The same things were measured in two ways. Each way mixes the same 10 hidden numbers, adds some noise and spreads widely along 6 directions of its own, which tell nothing about the thing.
In the rows, 128 means zero.
Some things both ways: the first way, then the second way.
[150  91 118 138 135 103 116 158 112 136  39 150 155  87 138 140 149 119
 143 109  81 121 104 153  73]
[ 94 129  99 119 160 102 113 107 121 103 134 153 147 149 136 136 153 120
 127 121 192 155]

[162 143 107 143 108 148  99 132 165  94 153 103 113 131 140 176 139 153
 126 133  89 100 125 131 101]
[130 107 145 115 135  94 110 129 144 106 142 164 130 118 130 144 172 203
  75 128 144 119]

[160 115 126 120  94 121 179 123 109 111 166 189 123 102 126  82  89 122
 107 111 125  96 147  74 157]
[123 138 157 144 140 125 104 165 112 115 106 121 138  95 142 126 137 143
  97 127 155  98]

[135 162 131 125 127 167 128 133 151 108 114 137 119 110 150 151 132 111
 114 115 131  90 148  90 129]
[119 137  91 144 163 147 156 157  96 173  62 118 105 119 150 116 105 143
 129 149 149 149]

[176 127 104 125 120 143 148 165 156  98 160 144 113 114 148 145 101 176
  91 138 134 105 146  85  71]
[131 114  90 129 137 117 101 157 108 152 123 148 129 122 120 123 155 193
  61 145 119 151]

[168 110  98 124 108 129 143 175 137  95 131 140 115 115 149 169 112 173
 116 131 127 103 153 120  92]
[126 111 184 110 132 106  77 159 153  86 155 164 133 137 111 125 127 146
 102 109 143 104]

[133 128 164 112 101 171 131 125 171 127 158 128 136 130 150 167 137 142
 123  97 122  98 149  70 135]
[105 117 136 134 123 105 121 107 129  89 179 141 125 152  91 162 132 131
 130 133 145 148]

[114 147 118 145 169 124 110 139 133 123 135 129 112 132 154 132 129 114
 151 142 110 146 103 176 129]
[110 137 119  99 171 103  93 125 152  93 135 144 103 131 125 127 151 127
 107  93 157 138]

[137 135 146 122 108 143 151 105 127 136 142 160 143 114 123 111 103 103
 119 114 107  94 161  68 199]
[113 111 164 169 135 137 141 164 110 139  88 132 123 125 132 134 101 140
 130 144 118 104]

[155 134 108 115 101 130 138 156 159  72 180 159  91 139 168 144 108 113
 115 131 149  90 150 116 122]
[160  97 172 132 110 172 128 135 113  95 137 128 122  85 132 159  98 144
 155 149 175  72]

[130 168 157 109 120 176 132 119 158  95 141 127  75 114 152 155 159 114
 118 106 143  75 127 107 144]
[105  79 152 112 124 134 120 138 122  88 105 190 128 175 144 160 157 158
 113 139 107 152]

[101 175 162 112 132 186 143 131 152 108 103 157 116 123 160 127 140 113
 132  86 155  95 142 106 124]
[143 120 107 125 104 132 142 164  92 146 136 161 105 132 109 140 179 200
  76 176 138 163]

[123 153 124 136 136 167 122 148 135 125  63 121 134  96 137 183 160 152
 147 107  90  91 131 131  87]
[145 102 167 134 113 127 137 135 120  88 124 168 124 123 127 144 141 137
 116 135 148  81]

[110 138 137 128 145 135 104 151 147 127  92 149 139 121 150 166 152 112
 168 113  80 104 103 162 113]
[119 125 158 153 117 153 147 120 127  94 149 112 132  85 127 151 107 124
 161 141 168  69]

[161 118 121 147 146 120 138 140 157 112 140 143 134 112 151 123  92 147
 122 128 139 122 135 116 120]
[120 112 144 150 126 103 134 105 120  76 154 134 152 146  87 177 124 104
 146 144 144 136]

[165 111 113 127 108 134 116 162 149 117 130 127 137 128 141 182 129 176
 128 125  88 103 143 125 113]
[129 125 185 155  93 124 128 155 134 135 144 134 139 110 110 141 118 163
 120 158 136  87]

[143 121 119 131 116 140 133 137 114 128 106 134 140 119 121 139 103 141
 133 137  86 105 151 119 149]
[157 128 129 136 140 116 105 165  88 116 123 122 114 111 113 144 157 147
  85 146 159 141]

[147  95 153 128 117 129 170 100 119 141 139 128 131  93 109  95 102 126
 109 107 146 121 142  58 170]
[128 113 142 120  99 128 139 141 109 105 111 156 128 156 138 149 152 141
 113 162 129 143]

[103 115 133 157 160 121 132 109  99 189  86 120 174 111 102 107 131 139
 154 121  82 161 107 121 146]
[135 107 162 141 103 117 141 116 153 122 126 145 112 132 122 151 126 124
 139 149 116  82]

[141  99 124 132 119 128 164 132 137 145 139 143 157 115 130 122 101 151
 108 109 156 125 162  53 126]
[141 120 143 121 100 136 127 136 143 123 155 143 123 117 114 130 118 144
 132 151 150  92]

[132 129 127 128 114 134 173 125 113 124 138 167 111 101 128  83 127 147
 120 101 128 119 120 102 102]
[136 118 127 129 132 139 108 148  99 131 100 149 115 109 141 152 178 153
  96 145 154 130]

[131 126 126 139 147 109 108 113 122 150 134 125 135 132 132 133 114  81
 142 162  77 133 146 141 220]
[151 127 113 136 104 121 131 122 112 131 126 124 124 109 110 161 152 148
  99 164 131 131]

[144 142 134 117 142 154 107 156 143 106 108 123 104 131 178 159 130 137
 128 145  99 127 149 165 127]
[119 137 153 159 117  93 149 117 136 128 134 113  97 155 102 147 107  85
 154 147 128 118]

[139 126 124 122 117 155 117 155 142 127  84 124 147 111 132 193 138 140
 139 118  92  85 146 105 112]
[111 127 163 125 117  87 115 152 172 118 153 153 142 124 117 105 127 198
  72 120 107  92]

[129 149 136 132 117 137 148  92 135 131 206 161 128 139 135  81 107 109
 106 117 134 132 143  77 195]
[118 122 142 136 148  95 104 106 150 109 138 123 121 128 108 160 126 118
 128 119 137 124]

[119 129 140 174 154 138 114  90 134 153 119 120 177 117  96  91 106 139
 156 111  90 154  89 129 153]
[124  77 169 164 136 144 159 159  87 121  94 162 117 142 129 166 124 165
 139 162 134 129]

[131 159 113 143 130 120 105 126 124 122 172 177 140 139 140 103 122  92
 132 136  67 130 114 143 159]
[112 136 116 179 173 120 124 122 120 172  94  83 123  80 127 148  93 142
 133 130 147 114]

[132 111 113 133 112 142 187 126 123 136 127 149 147 108 129  90  73 145
 105 118 165 123 175  48 101]
[153 160  80 145 151  99 142 139  96 169  96  98  92 116  83 147 128 148
  86 151 134 188]

[143 114 134 132 118 129 138 109 125 150 147 134 150 118 113 117 106 114
 116 128 107 120 150  71 175]
[118 139 110 138 138  76 119  96 142 113 140 104 137 130 103 158 132 123
 112 133 129 147]

Other things, the second way, with their names:
k_987: [152  74 117 107 131 131  86 124 104  83 159 174 123 136 107 168 164 164
  93 135 146 149]
k_171: [141  84 168 160 117 145 131 157  59 102  93 162 123 161 105 177 119 125
 125 157 128 157]
k_318: [160  85 170 143  79 141 122 137 119 125 141 154 112 130 116 155 126 137
 128 167 125  83]
k_704: [105  76 175 122 128 131  73 147 137  87 138 163 136 159 143 136 116 130
 128 119 117 107]
k_858: [122 135 144 131 157  83 121  93 158  93 121 116 123 131 120 156 119  84
 148 111 153 111]
k_985: [143 132 121 113 126 110  99 138 145  98 156 133 116  92 104 130 156 172
  64 117 117 107]
k_808: [ 84  95 146 143 144 111 114 123 129  97 135 165 123 172 110 154 126 133
 125 117 105 148]
k_850: [117  79 120 132 134 106 102 145 122 132 129 163 143 145 133 130 132 218
  64 139  95 146]
k_816: [146 138 126 112 156  99  91 118 110  49 145 118 103 116 113 153 165  80
 106 103 174 124]
k_232: [126 187  95 133 131  50 131 107 155 144 155  75 104 121  78 148 143 142
  86 139 122 172]
k_60: [127 135 125 179 144 127 168 148 102 158 116  96 130  86 115 130  83 174
 125 157 154 109]
k_692: [112 136 120 139 134 159 120 174 100 118 126 109 111 107 134 121 127 132
 121 142 140 122]
k_831: [ 89 140 164 114 116 116 136 156 155 117 159 175 109 140 130 109 158 176
 111 127 160 110]
k_686: [109  91 152 154 160  96 117 126 103  74 124 141 143 166 107 182 132 116
 133 133 135 163]
k_821: [140 165 142 104 131 119 133 168 133 137  90 126 102 112 131 119 134 170
  87 134 147 143]
k_515: [132 113 160 112 129 134 125 159 129 113 123 176  92 136 114 141 151 168
 106 131 138 133]
k_444: [108 147 115 140 150  67  97 139 118 138 132 121 148 142 113 132 148 157
  78 133 152 172]
k_737: [103 124 141 151 146 127 137 111 138  86 131 111 101 123 125 145 104  80
 161 115 128  89]
k_252: [155 117 156 125  90 133 130 112 111  83 143 128 143 129 102 182 118 112
 142 160 156 131]
k_14: [122  97 151 148 108 109 115  94 135  88 167 147 160 138  85 174 111 131
 129 136 126 116]
k_706: [122 113 161 160 113 141 163 191 114 159 125 137 123 121 138 109 103 197
 125 176 142 100]
k_340: [137 152 129 152 103  99 143 113 121 154 127 111 141 121  87 162 111 151
 109 162 140 154]
k_916: [128 160 119 128 130 123 130 140 123 142 136 100 112  96 136 127 139 144
 124 150 188 124]
k_529: [ 94 132 134 103 152 126  99 156 151 144  95 188 103 140 149  94 149 160
  87  95 135 120]
k_907: [115 100 139 122 147  92  96 104 150 103 109 149 140 150 119 170 135 142
 105 116 103 152]
k_913: [150 133 136 138 132  95 110 126 108 117 129 121 140 117  80 176 131 157
  89 140 145 167]
k_948: [ 86 148 110 126 140  85 119  87 170 119 156 134 150 128 115 128 126 136
 119 109 149 123]
k_355: [140 120  96 126 137 169 123 148  79 146  90 118 117 135 119 160 104 121
 149 169 156 189]
k_507: [127 154 128  99 155 117  98 157 148 122 124 121  86 119 134 118 151 120
 117 120 160 130]
k_879: [138  82 124 152 163 155 149 120  60  81 100 129 116 132 128 180 104 119
 156 143 168 152]
k_280: [122 189  81 149 116  42 153  95 142 181 141  98 124 131  77 136 137 159
  74 151 130 174]
k_21: [113  92 158 134 112 136 114 168 127 162 101 173 132 167 123 127  91 185
 108 149  94 147]
k_199: [140 147 118 122 144 141 108 132 112 109 123 116 136  88 123 139 129 109
 134 130 201 116]
k_717: [126  86 182 144  86 130 133 135 124 122 125 162 134 156 123 169 123 158
 131 167 114 123]
k_720: [114 128 137 158 125 127 131 116 130 143 102  92 125 127 123 169  99  99
 163 158 120 132]
k_15: [109  57 141 142 138 139 121 126 106 121 110 204 147 167 114 165 114 182
 118 135 119 155]
k_986: [148 118 148 136  88 134 139 195 104 158 115 154 116 128 129 114 148 196
  77 180 120 118]
k_247: [119 147 143  98 118 141 134 174 137 145  81 168  79 138 151 109 163 153
  98 135 127 130]
k_949: [159  72 141 106 122 161 118 145  79  81 106 184  94 139 146 149 153 150
 103 135 147 123]
k_148: [107 104 182 122 148  82 119 131 146  86 123 189 139 174 110 147 132 152
 109 108 142 143]
k_220: [135 119 133 160 112  76 136  97 127 107 141 115 127 139  93 180 150 117
 112 154 108 130]
k_245: [145  98 181 138 132 125 106 130 130 103 106 134 128 118 100 201 121 155
 123 139 115 142]
k_469: [ 89 134 164 120 146 101 134 148 176 122  99 161  95 141 144 119 149 160
 103 107 101 108]
k_644: [132 163 100 126 137 124 116 147 115 146 104  99 104  93 113 144 149 160
  82 141 127 163]
k_533: [121 137 109 130 136 136 125 133 103 141 102 134 110 147 113 161 143  99
 145 154 158 177]
k_55: [100 162 100 129 185  77  97 135 111 110 102 109 131 132 115 138 145 132
  77 100 148 191]
k_944: [145  92 146 151 111 137 112 145  89 143 102 123 137 151 137 155 100 113
 147 176 146 136]
k_718: [182  96 128 132 112 140 137 143  67 105 117 156 105 126 104 171 160 141
 106 170 164 143]
k_193: [105 145 126 129 136 113 102 154 118 119 147 153 109 141 100 103 134 126
  89 108 143 132]
k_961: [138 108 160 115 130 135 135 175 121 127 132 159 101 118 153 121 153 198
 112 153 178 110]
k_466: [ 95 122 106 161 159  81 136 105 143 141 136 134 135 137  90 161 136 162
 112 133 117 157]
k_42: [149 171 118 103 158  79  90 120 134  83 160  90 115  94 103 149 157 128
  92 112 192 149]
k_676: [135 105 144 115 116  95  83 120 123  76 174 170 138 144  97 151 162 143
  82 119 151 130]
k_214: [124 149  99 142 143 137 144 157  90 162  97 129  98 112 125 118 131 155
 100 142 155 147]
k_584: [163 102 117 119 127 159 120 118  75  95  86 127 113 133 132 190 136  93
 145 160 158 164]
k_792: [145 123 121 132 134 124  99 114 115 119 118 110 121 129 106 176 125  85
 147 146 152 150]
k_250: [135 167 129 133 104 122 121 122 138 116 132 113 125 102  94 138 128  88
 121 133 140 103]
k_546: [135 104 147 137  81 150 129 157 143 155 150 165 131 125 112 120 119 162
 127 171 123  82]
k_657: [109 165 127 128 117 122 109 189 134 171 115 137 134 118 133  76 132 158
  84 141 141 114]
k_82: [125 167 124 141 137  52 121 115 143 113 131  93 115 134  99 133 134 103
  88 120 118 132]
k_379: [137 141 117 119 132 137 111 157  96 153  99 127  89 147 111 117  86 123
 109 131 141 171]
k_217: [128 129 108 141 141 112  93  92  98  81 149 114 117 118  89 188 160  88
 113 121 149 153]
k_952: [145 127 167 103 124  97 109 100 165  70 146 135 145 111 132 145 126 121
 130 115 178  81]
k_411: [ 69 121 130 117 160  97  75 142 169 118 132 141 124 142 143 127 160 165
  88 103  94 141]
k_153: [133 116 155 108 113  89 106 116 140  74 142 160 143 154 106 154 143 136
  95 125 129 136]
k_698: [106 143 158 148 127 106 152 111 160 124 135 116  98 145 112 138  92  79
 177 134 141  99]
k_142: [106 118 170 149 148 100 129 130 136 111 102 142 114 131 123 133  92 156
  99  97 107 109]
k_597: [126 132 113 117 157 136 115 146 112  99 115 163 102 102 126 124 174 140
  86 106 158 112]
k_604: [ 74 144 147 148 146 115 130 165 151 156 116 158 122 131 123  97 124 170
 102 114 125 111]
k_118: [128 123 155 119 111 117  70 118 146 111 128 148 146 129 102 166 142 119
 106 124 123 129]
k_748: [129  86 138 117 154 106 115 112 103  55 131 171 128 157 124 165 149 137
 111 116 159 150]
k_910: [119  88 133 141 147 116 109 111 118 139 114 180 133 159  96 171 123 151
 121 131 138 165]
k_144: [132 121 140 131 137 102  93 145 113 134 125 133 116 150  98 136  95 150
  91 123 126 166]
k_243: [109 173 140 143 124 150 156 134 115 128 107 119  99 113  82 172 126 113
 144 140 143 161]
k_543: [121 160 122 132 150  71 137  95 152 104 125 107 123 123 104 152 129 110
 119 117 145 135]
k_141: [119 152 130 158 147  84 132 115 131 134 113  85 116 124 115 159 128  96
 139 143 144 136]
k_270: [ 86 174 131 106 147 104 108 113 159  97 128 123 121 117 132 137 156 115
 117  99 160 136]
k_540: [104 149 155 110 122  61 119 154 162 127 158 139 127 155 123 101 127 205
  69 126 135 148]
k_198: [109 151 152 125 127 109 137 124 147 104 121 103  94 148 141 140 119  75
 166 137 147 121]
k_870: [ 98 153 120 148 128 133 149 148 151 198  78 130 123 117 124 122 107 160
 122 149 106 130]
k_96: [161  61 149 110 113 150  97 123  99  91 137 178 132 141 133 171 142 146
 132 153 172 126]
k_56: [ 93 142 143 148 154 144 139 140 130 110 103 141 120 101 125 129 125 117
 133 108 146  91]
k_733: [120 137 118 116  98  94  96 110 169 146 158 143 154 140 105 127 133 134
 111 146 134 123]
k_601: [137  91 164 132 117 142 149 157 125 136  71 157 125 131 157 140 111 185
 115 158 108 110]
k_544: [179  71 151 107 104 194  92 147 104 113  97 190 129  99 145 150 142 132
 128 149 167  72]
k_997: [173  81 132 106  89 135 109 158 101 125 109 151 119 145 163 144 164 162
  97 186 130 128]
k_161: [115 149 112 148 117 107 126 123 138 198  87 115 140 122 109 149 108 178
  92 155 100 167]
k_87: [132 125 145 143 112 140 161 175 124 157  93 161 109 116 128 124 148 178
 106 162 123 102]
k_29: [152  83 157 147  96 131 122 131 116 132 125 140 142 117 120 177 131 181
 112 175 119 116]
k_180: [114 170  76 146 126 123 135 156 117 178 144  98 118  93 120  98 139 162
  97 158 154 128]

Some of these things the first way, each followed by its name:
[129 136 122 143 130 124 114 107 115 150 138 113 132 123 110 136 140 101
 136 137  77 119 120 119 186] : k_907
[173  98 112 136 107 111 127 138 128 115  81 146 127 111 134 128  94 114
 134 147  90  97 149 134 130] : k_686
[144 132 121 136 130 125 135 112 146 114 143 123  92 129 152 123 116 117
 133 148 122 119 142 139 140] : k_469
[122 112 124 128 138 119 153 154 101 161  88 164 163 102 130 125 147 132
 117  93 124 135 133  91 130] : k_733
[118 179 139 132 154 172 110 135 149  82 139 135  98 112 161 133 141 116
 135 105 129 113  94 152 104] : k_748
[122 107 162 139 132 130 116  90 131 182 133 118 171 120 108 130 126 107
 148 128  62 131 127 101 197] : k_808
[112 135 130 143 148  98 120 121 116 130 106 187 150 116 149  92 121  28
 144 119 108 129 119 146 179] : k_15
[142 106 121 154 138 114 144 127 132 132 137 175 187 110 119  76  60 111
 131 114 121 135 127  85 128] : k_60
[140 136 118 151 124 117  98 101 135 143 159 132 153 136 140 135 137  93
 128 129  82 135 147 118 199] : k_910
[116 144 124 133 119 151 114 132 121 139 102 129 150 127 110 146 156 140
 142 109  82 106 111 113 133] : k_29
[118 108 151 113 143 135 139 155 126 151  76 147 145 112 124 149 121 126
 158 127  90 103 121 129 128] : k_692
[142 130 130 121 108 156 121 149 156 136 117 128 154 112 136 198 152 155
 124 107  92  83 148  78 113] : k_14
[137 103 155 119 110 150 143 128 125 107 164 143 144 116 130  98  90 116
 113  89 158 129 127  69 153] : k_540
[110 112 148 141 159 119 112 149 133 128  71 141 140 116 161 131 143 120
 176 100 101 148  87 193 100] : k_831
[108 153 137 114 133 166 149 151 115 116  87 147 103 102 143 141 139 142
 145 115 109 100 129 137  94] : k_816
[132 130 126 151 168 128 116 127 119 141 125 123 133 120 131 108 108 143
 140 152  81 158 111 162 133] : k_220
[117 158 125 132 131 153 111 128 136 100 176 128 115 142 145 137 117 121
 139 127 122 126 124 135 176] : k_42
[117 140 132 108 130 153 151 155 118  96  93 150  81 100 155 129 129 105
 131 118 141  96 123 134  75] : k_949
[154 137 114 144 148 129 112 150 172 120 119 120 119 112 158 191 138 159
 149 142  85 104 129 156  92] : k_56
[ 93 130 160 141 164 150 118 118 128 184  95 113 164 114 111 149 146 138
 164 127  60 130 102 127 136] : k_737
[147 119 124 125 132 106 156 131 141 138 161 180 142 130 160  99  90  97
  99 132 159 132 184  72 195] : k_546
[113 104 146 131 127 130 174 112  91 177 129 157 166 111 107  72 112 142
 120 101 118 150 134  65 152] : k_318
[131 140 130 134 115 132 155 106 128  98 141 171 129 106 145  78 103  84
 118  89 164 113 150  88 175] : k_148
[103 143 148 139 167 157 113 141 136 145  92 126 139 124 152 142 152 146
 151 113 100 152 109 156 116] : k_698
[149 130 118 113  97 152 152 136 145  83 150 118  87 120 151 161 114 127
 112 117 172  83 172  86 145] : k_821
[140 134 129 114  89 157 144 122 149 130 153 132 128 131 131 156 128 126
 109 118 121  84 167  54 138] : k_987
[155 129 117 105 111 137 133 165 148  76 130 141  83 120 173 172 128 113
 115 121 159  85 160 122 135] : k_252
[118 141 141 144 163 149 102 119 108 156 130 100 145 117 121 145 120 130
 146 153  62 146 126 140 203] : k_82
[105 121 144 130 126 127 154 105 103 168 120 152 147 103 123 110 145 109
 132  98 107 126 132  86 158] : k_529
[151  94 111 137 147  89 127 141 127 124 142 132 127 129 136 123  89  98
 125 157 140 142 133 135 176] : k_355
[122 139 131 141 141 149 116 127 116 142 102 129 140 118 121 124 139 156
 143 122  78 136 111 147 129] : k_141
[137 119 132 112  92 134 130 113 135 143 141 112 115 137 125 173 124  99
 131 152  92  81 176  91 203] : k_644
[153 168 118 123 128 141 130 136 171  98 175 147  91 133 179 153 140 126
 102 129 156 105 159 109 148] : k_870
[110 131 155 119 127 144 139 117 133 136 136 134 113 111 133 145 168 127
 143  91 115 105 106 114 136] : k_270
[147 121 118 122 115 150 113 161 135 104 118 115 117 105 143 186 133 146
 139 132  78  94 123 134  72] : k_142
[118 156 138 138 157 164 108 136 138 119 141 128 143 118 163 134 138 140
 122 106 117 155 120 125 115] : k_280
[108 167 115 128 136 153 100 156 117 108  78 130 121 108 142 176 176 109
 149 101 103  99 106 155 125] : k_952
[132 128 130 129 139 143 122 151 138 125 101 129 130 110 151 156 131 135
 139 125 101 118 131 133  97] : k_214
[151 149 122 148 128 124 124 106 167 121 175 159 134 140 156 102  99  97
 114 139 119 126 151 106 161] : k_466
[165 116 117 116 105 125 139 162 114  87 125 182 118 106 152 108 106 121
 105 115 119 110 138 122 119] : k_444
[136 102 108 150 153 100 113 137 105 166 149 105 140 123 114 159 149 169
 145 140  63 152 102 149 166] : k_118
[142 149 126 113 101 157 141 139 136  92 153 155 108 121 148 131 145 125
 102  97 144  96 135  87 122] : k_96
[108 159 134 142 137 139 137  93 113 146 144 149 140 119 124  87 121  90
 127 112 122 134 133 100 198] : k_858
[134 166 125 135 145 162 159 138 164 104 156 145  98 102 162 136 127 177
 120 111 144 110 127 111  58] : k_597
[120 116 151 141 165 124 112 131 129 173 122 145 183 123 132 124 110 114
 144 133  78 148 120 120 178] : k_180
